All groups share one centre, and each spreads out both ways along 14 directions, with some noise.
In the rows, 128 means zero.
Some rows, each with its group after it:
[183 175 163 132  95 131 145 113 215 118 144 161 163 161 119 154 118  98
 111 113 131]
j251
[142 150 104 134 100 177 137 124 127 118 110  87 141 132 126 131 131 142
 137 127  89]
j243
[144 144 127 164 127 112  99 188 138 140 134  66 111 142 145 182  96  70
 161 102 159]
j997
[202 106 140 108 169 143 119 178 160 101 123 119 115 131 102 149 149 105
 132 140 119]
j243
[ 97 114 100 117 150 112 109  81 124 136 162 112 132  88 131 140  99 155
 103 143 142]
j251
[127 180 130 138  74 164  83 165  87 116 103 108 164 156 114 126 155 116
 163 130 101]
j412
[160  69 104 128 133 130 107  84 122 122  95 125 107 155  88 125 137  99
 134  94  76]
j412
[126 101 126 108 161  84 112 162 112  85 119 139 177 152 102 174  71 123
 103 125 137]
j243
[125 121 142 135 168 102 112 153 133 139 114 158 154  75 137 107 124 176
 117 151 178]
j997
[157  88 136 147 118 167  81 135 157 147 115 157 102 149  84 130 163  91
 167 180 142]
j251
[ 84 115 105 118  98 181 155  80 121 145 126 115  97  97 131 175 106 159
 135 124 120]
j251
[137  93  98 124 122 130 147  70 171  98 140 148 127  84 116 145 131 128
  92 166 104]
j412
[116 152 152 130  88  61 141 137 150 142 128 183 135 107 116 146 131 113
 131  87 177]
j243
[153 141  94 129 109 136 132 145 213 150 131 116  72 148  95 159 110  85
 131 100 173]
j997
[165 119  89 164  96 213  91 161 117 145  99 142  80 127  96 165 112 124
  76 109 108]
j997
[170 132 144 158 100 162 114 174 187 132 133  82 102 143 118 106  98 165
 114 138 177]
j243
[182 108 122 143 136  56 111 189 146 132 140 156 118 127  88  89 141  73
 104 119 184]
j243
[184 163 139 150 126 123  86 124 131 180 129 130 101 123 111 137 117 130
  98   9 143]
j412
[174  73 126 160 144 112 123 113 168 176 124 174 119 114 125 115 105 101
  92 149 152]
j997
[139  83  81 144 188  67 106 106 143 139 130 162  55 129 116 118 167 133
 122  90 122]
j412
[169  85 167 136 133 115 178 148 180 125 130 152 119 174 116 125 107 114
 139 134 147]
j412
[145 134 149 136 130 190 120 119 168 121 119 171 117 169 114 154 148 111
 140 160 113]
j251
[134 128  85 101 120 111 135  94 150  96 108 103 111 186  76  58 131  79
  94  73 102]
j997
[156 121 139 125 147 150  98 116 122 120 138 176 144 154 121 163 146 110
 114 160  92]
j251
[205  72 161 108 135 132 124 131 102 127 136 161 145 190  84 132 149 118
 166 124  79]
j251
[108 160 118 137  63 107 104 116 144 119 143 174 164 141  90 123 154 128
 151 154 146]
j412
[154 129 161 150 157  88 133 175 112 157 153 157 108 136 132 149 119 117
 137  77 169]
j412
[135 145 112 113 171 170 131 102 188 127 151 115  78 143 116 127 147 100
 121 132 145]
j997
[138 122  82 136 138 151 151 111 191  99 121  72  46 137 114  89 170 135
 157 106 126]
j412
[128 157 100 151 151 164 127 136 116  98 129 100 128  93 137 154 125 114
 103 101 119]
j997
[104 179 105 145  80 140  87 124 152 120 108  88 116 154 143 153 135 152
 138 119  97]
j412
[150 148 136 127 180 143 134 149 216 116  89 161 148 144 145 148 133 142
 126 164 144]
j997
[132 146 137 122  77 103 134 103 187  80 130 137 124 104  97 133 143  90
 105 103 137]
j251
[151 138 158 126  96 130 134 104 110 106 182 141 148 100 125 176 158 154
 157 126 105]
j243
[187  87 134 126 127 162 125 107 136 117 174 127 132 105  92 115 140 165
 115 155 122]
j243
[133 142 146 101 166 111  78 171 175 148 124 132  96 151 115 140 130 147
 145 130 177]
j997
[187 133 141 106  98 110 174 111 131 153 173 136 102  82 104 158 204  93
 194 100 116]
j251
[123 129 143 124 151 114 118 147 141 112 104 197 126 153  94 146 146  90
 128 105 154]
j243
[125  85  91 114 166 183 161  94 117 135 134 162  78 121 105 133 111  77
  68 126 114]
j997
[144 113 118 148  90 120 117 133  98 161 187  75 156 119 135 128  65 140
 111 150 146]
j243
[145 136 142 112  94 165 177  68 115 147 175  93 174  99 126 160  89 171
 148 100 109]
j251
[144 130  82 127 163 106 129 122  99 156 172 121 108 134 113 147 123 156
 137  67 134]
j412
[105  78 162 106  70 137  56 106 102  98 123  98 157  99  79 115  93 155
 114 154 136]
j251
[163 167  96  74 176 119 184 177 161 161 142 128 126 135 132 129 122 137
 113 110 154]
j243
[144 147 124 119 134 122 118 155  80 135 129 127 128 117 157 187 147 121
 131 115  75]
j251
[161 103 132 167 112 104 111 107 176  84  98 133  95 150 104 113 152  75
 122  84 103]
j412
[198 107 132  92 152 191 149 140 170 176  97 115 114 133 104 131  98 113
 102 121 118]
j243
[121 109 135 136  75 106 115 114  88  84 169 116 189  99 104 115 101 184
 119 139 137]
j243
[110  84 132 126 186 103 132 128  75 105 130  94  90  71 145  92 131 147
  99  93 132]
j243
[135 109 130 113  81 152 141  72 111 161 142 165 101 123 123 194 127 119
 116 111  66]
j251
[172 136 161  84 137 160 167 128 135 174 128 246 153 128 104 161 186 128
 164 160 117]
j251
[139 110 112 118 147 158 161 185 115 106 124 124 150  95 127 119 137 123
 127 207 139]
j412
[140 141 152  99 209 113  89 101 157 127 159 145 127 119 140 139 163 142
 131 148 138]
j997
[117  93 144 152 112 145 157 135  91 122 134  96  94 123 109 113 128  83
 172  95 154]
j412
[137 126 133 131 128 186 155  95 180 123 133 112  94 134 121  90 117  97
  89 130 143]
j997
[133 105  89 149 189 151 133  99 168 112 132 172 163  92 113 176  89 123
  89 138 156]
j997
[114 178  95 102 131 143 184 183  77 125 130  87 164  76 128 136 126 106
 141 107 158]
j412
[126 150 136 110 119 174 135 113 139 112 126 123 134 137 137 201 138 165
 167 130  83]
j243
[136 121 108  91 128 144 165  99 144  80  90 125 164  91 118 155 140  98
 105 149  72]
j412
[130  99 108 106 116 196 188  54 153 141 174 141  74 100  96 111 144 106
 108 144 133]
j997
[144  94 123 133 116  96 107 156 137 111 115 143 100  59  85 120 173  90
 137 144 172]
j251
[158 133 145 136 103 201 158 154 134 110  83 155 138 131  98 103 157 128
 136 131 122]
j251
[134 107 154 126 142 129 112 101  98 159 157 126  97  85 143  86 121 157
  69 114 136]
j997
[159  94  98 133 155  78 131 168 106 136  77 116 119  99 112  76 127  80
  90  88 136]
j243

New rows. What belongs after each?
[134  97 144 134 151 145 139 104 108 134 128 133 120 108 140  57 149 112
 105 152 117]
j997
[138 136  86 128 132 173 158  87 111 109  97 144 126 106 101  73 199 130
 128 112  79]
j243
[147  87 107 107 190  93 187  93 188 103 156 144  63 138 125 133 164 135
 149 122 116]
j412
[167 119  87 172 111 148  55 171  87 137  98 121 122 133  97 126 127 142
 104  97 112]
j997
[106 143 141 117  89 160 140  91 110 147  96 128 151  71 133 120 127 106
 108 129 121]
j412
[106 165 106 143 130 142  97 170 117 122 161  70 104  90 119 181 130 136
 177 104 183]
j997
[106 128 134 160 104 191 114 111 155  88  72 103 110 126 117 118 117 143
 116 109 122]
j243
[110 123 119 123 189  97 112 138 154 128 134 100 108 134 125 104 123  84
 133 127 181]
j997
[159 139 101 150 122 158 128 145 159 165 107 113  70 137 135 129 179 159
 171 133 111]
j243
[145  84 105 168 132 175 105 134 145 145 123 169 133  90  87 180  84 126
 105 144 170]
j997
[169 138  92 123 110 109 128 119 182 139 108 117 117 178 106  98 121 133
 111  95 105]
j997
[168 122 137 176 148 112 104 137 133 107  93 148 176 112 140 149 103  68
  82 121 115]
j997
[122 107  68 108 142 182 165  80 101 121 145 125 120 134 106 139 122 144
 111 117  81]
j997
[153  73 163 137  92 105  87 133 105 115 133 174 172 125  65 114 107  91
 113 144 156]
j243
[150 137  82 161 126 168 191  99 156 169 141 135 128  76 131  98 111 146
  94 113 160]
j251
[126 111  75 139 122 106 121 154 139 101  63 140 155 154  94 113 107 133
 111 115 123]
j243
[145 149  86 130 101 145 135 157 136 119  97 131  99 135 108 142 126 114
  86  80 115]
j997
[111 131 135 112  68 144 154 109 136 143  74  94 131  69 125  96 125 141
 126 120 134]
j243
[166 153  60 138 156 125 215 110 141 223 154 135 119 116 143  89 142 142
 155  89 147]
j251
[127 165  87 156 128 169 133 139  96 152 120 101 108 142 182 196 114 115
 113 103  67]
j251
[149 118 126 154  92 210 150 114 124 146 100 169 131  85 115 106 124 146
  80 142 130]
j251
[118 168 157 113  74 146 124 152 142 114  63 101 176 139 160 193  90 105
 123 125  80]
j412
[191 126  89 164  94  95 126  98 131 114 115 118 156 127 112  52 195 119
 139 115  79]
j997
[159 104 121 138 132 178 141 122 156 170 105 199 136 158  97 134 134 116
 141 153 136]
j251
[143 103 162 123 167 160 119 118 158 143 120 175 124 120 135 150  99 125
  83 157 138]
j997
[120 164  86 161 109 144 124 131 181 157  97 141 126 131 135 124 108  98
  93 127 153]
j251
[152 157  82 130 132 144 170 149 160  57 118  73 123 122 126 125 157 107
 131 113 100]
j412
[111 174 109 144  90 159 154 107 160 123 121  91 154  93 135 115  93 149
  99 105 153]
j251
[134 124 135 129 135 158 131 184 120  85  80 148 153 106 108 114 142 136
 119 138 143]
j251
[161 110 112 156 154 156 187  92 185 143 135 153 143 106 155 175 106 115
 117 156 126]
j997
[162 140 114 153 140 174 128 144 108 146 130  70 168 140 132  70  93 175
 116 119 132]
j251
[ 95 170 116 137 114 200 153 119 176 145 118 127 105 107 148 133 120 169
 106 150 155]
j251
[142 149 106 135  94 161 144 125 109 110 124  73 125 152 126 149 131 107
 149 101  75]
j997
[157 132 150 123 143 134 116 100 134 109 128 153 142 107 134 129 133 114
  82 113  94]
j997
[147 104  78 146 122 120 106 139 187 186  93 157  98 172 122 201 103 124
 153 150 119]
j243
[184  99  94 169 189 148  99 119 201 151 103 153 126 154 119  95 139 117
 115 165 136]
j997
[132 106 139 137 160 207 172 138 182 119 100 185 140 104 123 166 116 107
 117 196 157]
j997
[116 153  79 131 201 129 153 142 125 139 123 119 162 130 155  89  86 184
  87 128 152]
j251
[135 132 101 152 134 148 111 152 158  86 133  97  99 127 127 116 161 138
 147 153 133]
j243
[127 131 106 136 137  98 142 104 151 105 154  98 188  73  99 120 112 119
 153 126 187]
j251
[169 139 148  91  98 168 133 139 205 151 124 181 136 143  76 132 151 139
 147 172 163]
j243
[153 112 122 135 183  74  91 121 160 144 133 170 153  95 114  97 162 155
 134 151 164]
j997
[ 96  80 207 137  91 125 125 108 103 119 143 188 116 102 116 151 157  94
 179 174 152]
j412
[138 148 118 110 136  85 136 173 154 105  95 147 111 118 107  66 180 109
 117 119 148]
j251
[158 116 137 131 146 168 116 159 157 170 128 143 105 162 118 169 143 132
 193 163 147]
j251
[110 132 144 104  85 134 128 164 144  91  76 109 112 138 100 136 127 131
 144 113 135]
j251
[136 104 116 138 133 165 124  98 102 147 147 144 128 135 134 214 125 100
 157 146  84]
j251
[169  91 114 157  71 150 138 133 101 171 140 121 100 120 122 167 112 105
 135 121 105]
j997
[115 102 113 135 127  78 107 152  65 141 151  84 119  99 151 124 131 139
 155 145 126]
j243
[184  77 141 155 117 184  93 124 147 158 139 147  89 108  94  75 156 141
 116 173 146]
j251
[129 108 135 145 110 144  75 130 127 108 101 127 171 149 108 143  70 127
  87 140 125]
j251
[126  69 156 114 103 127 136  95 100 119 135 147 189 124  88 142  97 130
 158 158 129]
j997
[125 120 102 142 116 184 146  80  99 147 173  85 114  58 120 144 165 125
 196 144 129]
j251
[124 107 159 113 121 122 126  90 110  96 134 146 184 107 109 142  91 131
 101 124 118]
j997
